There are 10 hidden switches. A switch that is on adds its own fixed numbers to the row, and there is some noise. The rows also spread widely along 12 directions, which tell nothing about the answers.
(in the rows, 128 means zero)
Some rows, each with its switches (1 for on, 0 for off) after it:
[125 137 112  70 120 143 102 130 131 123 135  82  86  98 113  73 172 137
 130  99 150 114  53 136 134 156 121 118 115 109 160 169 128  86 110 155
 130 143] | 1 0 1 1 1 0 0 0 0 1
[106 153 148  96 127 151  90 152 142 159 149 151 131 137  75 128 162 128
 107 113 153 102 117 155  89 131 151 123 179 137  44 182 164 132 119 136
 110 125] | 0 0 0 1 0 1 1 0 0 1
[ 97 120 108 119 111 147 101 130 123 108 139 168 144  52  96 123 152 174
 171 162 209  93 152 178 127 132 105 146 154  81 152 119 146 136   4 129
  81 108] | 0 0 1 1 0 0 1 1 1 1
[140 122 130  63  99 162 109 128 144 167 129 143 110 141  58 103 173 132
 141 112 176 105 131 117 103 144 195 109 177 116  68 161 195 140 131 147
  85 103] | 0 0 1 0 0 0 1 1 1 1
[103 100 150 130 188 151 111 133 178 113 183 133 122  75  75  97 131 180
 139 157 216 106 126 120  94 144 118 127 116  90 108  91 151 103  49 112
 120 153] | 0 1 1 0 1 0 0 0 1 1
[148  84  98 102 138 169 119 136 133 179 139 142 151  58 127 140 173 104
 134 147 164  88 107 211  79 159 148 128 146 109  80  83  92 151  76 133
  63 154] | 1 1 0 1 1 0 0 1 1 1
[ 73 167 126 108  96 153 120 163  78 134 132 156 178 117 136 163 175 162
 104 105 101 124 133 145 120 134 119 141 122 129 125 128 149 198  88  94
 101 128] | 0 0 1 1 0 0 0 0 1 0
[135 118 123 106 149 141 114 144 189 126 138 108 130  58  90 106 133 161
 141 147 191 108  83 117 139 119 106 122 101  79 146 101 112  83  90 108
 102 140] | 1 0 0 0 0 1 0 1 1 1
[134 111  96 117 126 117 138 130 146 119 151 106  98  94 115 124 151 163
 158 139 156 120 103 141 121 122 106 134 110 111 155 112 124  85 100 128
 101 132] | 0 0 1 1 0 0 1 1 0 0
[ 93 147 160 112 134 155  74 163 135 143 174 142 170 106 117 185 167 132
 104 152 143 133 115 107 123  96 130 131 148 133 147 129 211 177  75  87
 104 118] | 1 0 0 0 1 0 0 0 1 1
[147 100 125 107 127 138 105 138 168 140 133 131 129  77  98 129 140 146
 154 148 178 110 105 127 125 114 127 118 129  87 118 105 133 122  73 117
  80 119] | 0 0 0 0 0 1 1 1 1 0
[145  95 125  97 114 149 139  91 113  99 102  89 123 114 108 153 149 175
 146 183 106 144 156  96 127 128 167 148 110 156 130  83 160 134 118 114
 111 160] | 1 0 1 1 1 0 0 1 0 0
[113 154 129 126 103 125 149 150 123 163 175 114 118 150  77 132 150 123
 173 111 157 110 157 167  66 138 133 116 148 136  64 139 188 134 133 145
  93 101] | 0 0 1 0 0 1 1 1 1 0
[ 38 199  99 206 132 116 174 195 149 115 165 170 158  78 105 124 128 191
 178 120 161 102 165 214 101 127  31 155 103 101 108 101  89 100 112  91
  88 133] | 0 0 0 1 0 1 1 0 1 0
[131 102 117  91 129 137 132 122  91 120 136  52 116  97 148 118 155 139
 124 108  97 123  76 136 123 152 117 125  66 130 135 128  86 110 100 145
 149 167] | 1 0 0 0 0 0 0 1 0 0
[119 129 147 102 144 150  58 145 122 138 137 129 138  76 124 120 143 124
 102 132 172 111  89 150 118 146 122 116 141 124 118 158 128 137  58 146
 110 145] | 0 1 1 0 0 0 0 1 0 0
[148 163 130  82  97 141 118 177 161 180  94 106 130 123 122 155 151  95
 118 115 111 139  79 107 147  95 149 101 121 140 118 147 144 143 232  95
  73 131] | 1 0 0 0 0 0 1 0 1 1
[145  84 118 100 113 151 130 106 112 151 162 138 129 108 113 128 170 108
 165 147 150 110 147 159 102 144 168 107 146 113 108  81 158 156  89 152
  76 120] | 1 0 0 1 0 0 0 0 0 0
[107 168 104  63  74 170 135 149 142 160 148 121 150 146  90 119 204 156
 126  90 119 119  92  86 138 132 163 127 128 114 150 139 201 137 151  97
  99 101] | 1 0 0 1 0 1 0 1 1 1
[145 126 135  86  99 154 126 130 151 150 106 120 144 121 106 129 137 131
 128 148 138 134 140  95 145 118 178 111 137 146 122  99 176 151 184 106
  76 128] | 0 0 0 1 0 0 0 1 0 1
[137 149 139 114 143 125  98 170 177 150 140 110 124 103 118 164 139 131
 108 138 141 142  64  85 139  88 118 118 108 124 160 120 147 120 147  93
  98 124] | 1 0 0 0 1 0 0 1 0 0
[110 152 127  92 136 165 104 164 185 157 113 169 136  96  59 121 156 162
 120 120 189  95 124 123 112 129 147 126 154 102  63 141 142 123 125 105
  83 136] | 1 0 1 1 0 0 1 1 1 1
[ 67 151 142 162 171 156  99 180 165 138 185 160 167  79 123 138 152 163
 109 133 157 120 104 129 113 124  93 137 113 122 136 112 147 125  91  81
 108 157] | 0 1 0 0 1 0 0 0 1 0
[140 113 104  98 147 144 133 167 175 141 133 131 124  70 106 121 146 177
 119 115 186 101  63 119 120 140 102 129  87  54 134  88  89 121  78  87
  89 131] | 0 1 1 0 1 0 0 1 1 1
[120 152 152  83 114 169  68 170 156 160 145 115 174  74 128 142 157 123
 121 112 150 113  79  88 137 114 130 102 109  97 148 126 176 182  75  92
  99 114] | 1 1 0 1 0 0 1 1 1 0
[164 118  86  95 106 107 166 163 131 148 125 132 105 130  94 196 152 157
 158 136 133 114 110 134 114  94 123 144  96  65 122  86  96 147 115  82
  81  87] | 1 1 0 0 0 0 1 0 1 1
[186 115 116  83 135 107 112 131 170 144 116 131  65 136  53 156 133 138
 126 171 175 122  92 151 109 100 158 138 161 114 102 147 125  78 142 133
  82 115] | 0 1 1 1 0 1 0 0 1 1
[118 128 138  81 107 177 123 158 114 183 138 131 173 133 131 142 178 111
 102  81 106 110 112 126  99 150 163 107 128 127  53 126 149 201 142 101
  94 139] | 0 1 0 0 0 0 1 0 0 1

New rows, each followed by its switches (1 for on, 0 for off):
[103 145 116 131 146 132 120 161 152 120 162 109 144  89 118 141 146 181
 114 138 136 119  86 134 120 118  84 149  86 121 153 115 113  95  88  96
 128 151] | 0 1 0 1 0 1 0 1 1 0
[120 128 131  73 127 156  86 145 138 153 150 113 133 109 121 123 178 117
 105 120 130 123  76 129 129 128 151 114 136 138 139 160 159 125 124 129
 115 139] | 1 0 0 1 0 0 0 0 1 1
[177 117 142 108 147 132  96 158 180 182 133 107 121  80 113 163 132  86
 129 164 175 129  82 130 108 110 135 102 127 119 119  99 141 136 142 119
  61 140] | 1 1 1 0 1 0 0 1 1 0
[ 92 161 143  62  92 200  87 141 139 136  79 181 163  91  92  78 161 169
 113 103 166 108 126 106 148 162 166 113 162  93 101 151 167 189  98 108
  79 127] | 0 0 1 1 1 0 0 0 1 1
[119 141 122  87 114 162 120 148 169 127 106 130 147  89 103 125 164 176
 136 128 138 123 101  72 152 122 140 127  94  93 146 104 146 133 125  73
  92 143] | 1 1 1 1 0 0 1 0 1 0
[ 99 145 101 148 116 112 143 146  87 111 177 106 123 101 114 159 153 156
 176 139 145 110 144 175  94 129  76 154 103 110 143 117 131 123  51 125
 121 115] | 1 1 1 0 0 0 1 1 0 0
[105 140 120 118  97 139 137 128 103 104 138  79 139  77 136 126 148 147
 173 146 149 131 133 135 140 138  96 130  95 114 189  94 160 146  81 117
 103 130] | 1 0 1 0 1 0 0 1 0 1
[145 127 108  91 102 153 126 139 123 153 102 115 147 107 130 161 167 113
 125 151 109 130 114 151 134 123 160 133 125 145 132 112 125 145 169 109
  78 148] | 1 1 0 1 0 0 0 0 1 1
[138  69  99 133 129 154 156 124 150 149 156 139 157  78 151 157 181 136
 156 170 142 137 126 135 127 129 137 120 113 113 169  28 154 146 115  91
  41 156] | 0 0 1 0 1 0 0 0 1 0
[ 74 131 119 137 152 157 132 148 167 154 213 137 133 122  92 120 205 148
 142 119 152 115 118 128  92 138 132 128 135 139 114 130 196  81 135 112
 109 154] | 1 0 1 0 0 0 1 0 1 0
[ 77 171 134 114 113 183 132 164 153 133 122 154 207 106 107 136 157 211
 102 112 119 126 129  51 153 129 125 137  92 105 125  80 158 175 118  35
 101 139] | 0 1 0 0 0 1 0 1 0 0
[ 99 148 161 111 129 157  98 141 135 132 152  90 155  94 139  90 135 120
 120 119 140 132 110 113 127 154 126  94 101 145 136 127 167 144 129 126
 112 165] | 0 1 1 1 0 0 0 0 0 0
[133 122 131  98 106 176 154 125 159 142  93 122 159 105  72 132 134 163
 164 162 143 115 192  95 118 132 186 133 121 127  64  68 168 158 164  88
  78 147] | 1 1 0 1 0 0 1 1 1 1
[114 127 104 161 163 123 156 164 160 158 196 118 124 115 122 137 160 137
 126 125 132 117  84 171  81 135  90 130 101 125 104  95  99  85 145 110
  98 158] | 0 1 0 0 1 1 0 0 0 0
[113 135 178 109 109 155 113 141 114 145 159  88 166 132 122 154 137 118
 137 134 112 135 162 100 101 120 159 107 113 164  95 110 215 191 132 108
 115 135] | 0 1 0 1 0 0 1 0 1 0
[150 111 153 101 122 143 112 134  95 168 154  83 157 136 135 202 158  87
 113 154 102 137 133 123  86 125 162 116 122 174  90 101 179 187 131 121
  99 150] | 1 1 1 0 0 0 0 1 0 0
[106 157 102  94 121 142 119 159 177 124 124 171 136  86  88 100 162 197
 117 112 181 111  72 104 158 127  98 127 121  54 165 119 116 108  90  80
  79 113] | 0 0 1 1 0 1 0 0 0 1
[117 168 122 164 126 108 131 160 145 139 128 114 125 103 128 130 116 105
 144 154 132 139 127 199 124 114  96 121 132 170 119 136 109  88 202 140
  74 156] | 0 0 0 1 0 1 0 0 0 0
[103 104 118  97 123 176 118 121 136 104 127  91 175  51 145 118 176 167
 145 144 138 121 110 109 154 146 113 130  81 106 173  79 138 137  71  82
 104 181] | 1 1 1 1 0 0 1 0 0 1
[ 91 149 145 125 139 172 119 160 170 124 117 127 180  41 120  79 116 175
 133 126 179 110 128 105 139 158 100 111  78  91 132  76 122 148  95  86
  92 165] | 0 1 1 1 0 0 0 1 1 0
[130 118 131 101 100 140 121 113  83 135 138  78 124 114 137 133 166  93
 155 148 112 136 136 163 114 143 149 118 125 160 136 136 163 142 128 163
 101 148] | 1 0 1 0 0 0 0 0 1 0
[116 116  87  82 127 147 140 150 135 139 161 123 114 117 120 111 185 170
 113  95 125 107  60 139 115 144 125 138  94  91 150 127 101 100 102 111
 124 131] | 0 1 0 1 0 0 0 0 1 1
[ 89 140 126 125  91 183 112 139 107 125 100 152 192  72 132 141 155 146
 153 160 136 117 178 168 130 140 137 143 152 138 114 105 160 189  93  95
  70 150] | 0 1 0 1 1 0 1 0 1 1
[143 103  85  85  95 140 109 101 130 111 132 122 110  73 117 107 179 150
 172 160 171 123 100 133 159 131 136 130 129  91 217 106 148 105  64 141
  79 112] | 1 0 1 1 0 0 0 1 0 0
[117 125 101 118 105 162 115 144 118 129 110 178 172  75 126 173 166 177
 125 158 150 119 127 129 142 126 124 151 134  89 162  77 132 185  56  77
  58 117] | 0 1 1 0 1 0 0 1 0 0
[118  93 123  92 143 156 117 127 105 121 149  98 131  99 121 152 177 157
 120 125 117 107  98 141  95 146 127 147 102 111  95 124 110 139  52 114
 141 160] | 1 1 0 0 1 0 1 0 0 1
[109 161 164  91 140 154  66 165 102 115  67 163 145  85 100 137 107 164
  80 119 154 101 114 148 120 137 120 139 141  96  53 171  80 191  52 117
 129 134] | 0 1 0 0 1 0 0 0 0 1
[ 90 109 112 113 163 153 128 135 138 136 190 132 137 110  93 143 184 177
 110 133 145 101 116 145  87 138 134 158 121 131 102 123 138  96  73 117
 142 155] | 1 0 0 1 0 0 0 1 1 1
[132 111 142 116 137 137  60 145 126 136 148 131 139  55 165 136 140 102
 117 145 156 124  73 172 127 122 104 106 137 117 164 129 123 149  53 142
  87 136] | 0 0 0 1 1 0 0 0 0 0
[106 135 113 101 108 174 112 154 137 148 134 117 175  90 138 148 187 144
 117 126 111 115  90 146 123 132 126 136 125 131 130 123 144 147 109  85
  91 163] | 0 1 0 1 1 1 1 0 1 1
[166 121  84  91  86 122 126 126  97 122  74 138 104  88 120 147 150 128
 164 157 143 121 111 174 150 126 129 133 129  82 157 113  82 141 101 136
  62 108] | 1 1 1 0 0 0 0 0 0 0
[132 142 160 124 152 121  77 167 145 155 149 114 120  91 101 188 123 113
 125 154 168 116 115 153  81 100 109 125 141 141  80 144 155 148  82 129
  99 132] | 1 0 1 1 1 0 1 1 1 0
[110 120 147 100 119 167 133 140  99 147 149  68 171 106 153 146 160 119
 122 118 100 130 123 118 108 147 135 118  92 153 110  95 161 180 123 113
 120 161] | 1 0 0 0 1 0 0 1 0 1
[135 104 149 122 123 136 130 102 113 115 158  61 125  94 121  89 123 113
 177 152 155 126 149 147 106 160 126 101  99 130 124  95 155 127  91 156
 108 154] | 0 1 1 0 0 1 0 0 0 0
[133 138 125 112 129 134  80 167 120 196 157 174 135  94 124 142 154  72
 117 115 186  96  98 213  82 142 124  97 182 120  79 147 126 168  87 166
  53 108] | 0 0 1 1 0 0 0 1 0 0
[145 132 118 128 127 120 121 139 134 131 114 121 117  94 101 164 121 136
 156 169 149 115 145 161 109 108 125 143 124 129  96 111 111 123 114 123
  93 131] | 1 1 0 1 0 0 1 1 0 0
[138 132 123  97 108 138  98 143 138 114  88 101 147  36 136 137 124 138
 147 170 170 128 107 136 166 115 105 125 101 104 190 104 121 139  90 110
  77 140] | 1 0 1 1 0 0 0 1 1 1
[137  91  93 126 159 160 101 131 204 157 165 115 110  55 111 104 187 120
 151 163 188 113  69 156 113 136 133 123 138 124 148 117 138  49 127 133
  75 177] | 1 1 1 0 1 0 1 1 1 0
[135 121 126  80  98 144 102 120  87 105  90  96 139  97 126 176 153 154
 124 165 115 135 121 118 147 120 142 151 123 135 153 125 145 167  80 114
 111 139] | 1 0 1 0 1 0 0 1 0 1
[110 104  85 148 147 127 194 143 120 126 134 113 141  92 144 156 161 170
 144 142  91 130 127 165 117 133  97 155  59 128 124  60  57  98 148  90
 104 186] | 1 0 0 0 0 0 0 0 1 0
[126 114  96 126 140 133 142 155 132 160 148 177 141 113 109 197 180 138
 116 153 148 114 120 170 104 119 127 145 143 114  98  94 109 139 122  94
  62 141] | 1 0 1 0 0 0 0 0 0 1
[133 129 129  93  87 149 128 135 103 165 153  97 160 162 131 185 186 120
 112 136  73 147 122 106 115 112 172 131 132 175 130 121 202 167 156 107
  96 128] | 0 0 0 0 0 1 0 1 1 0
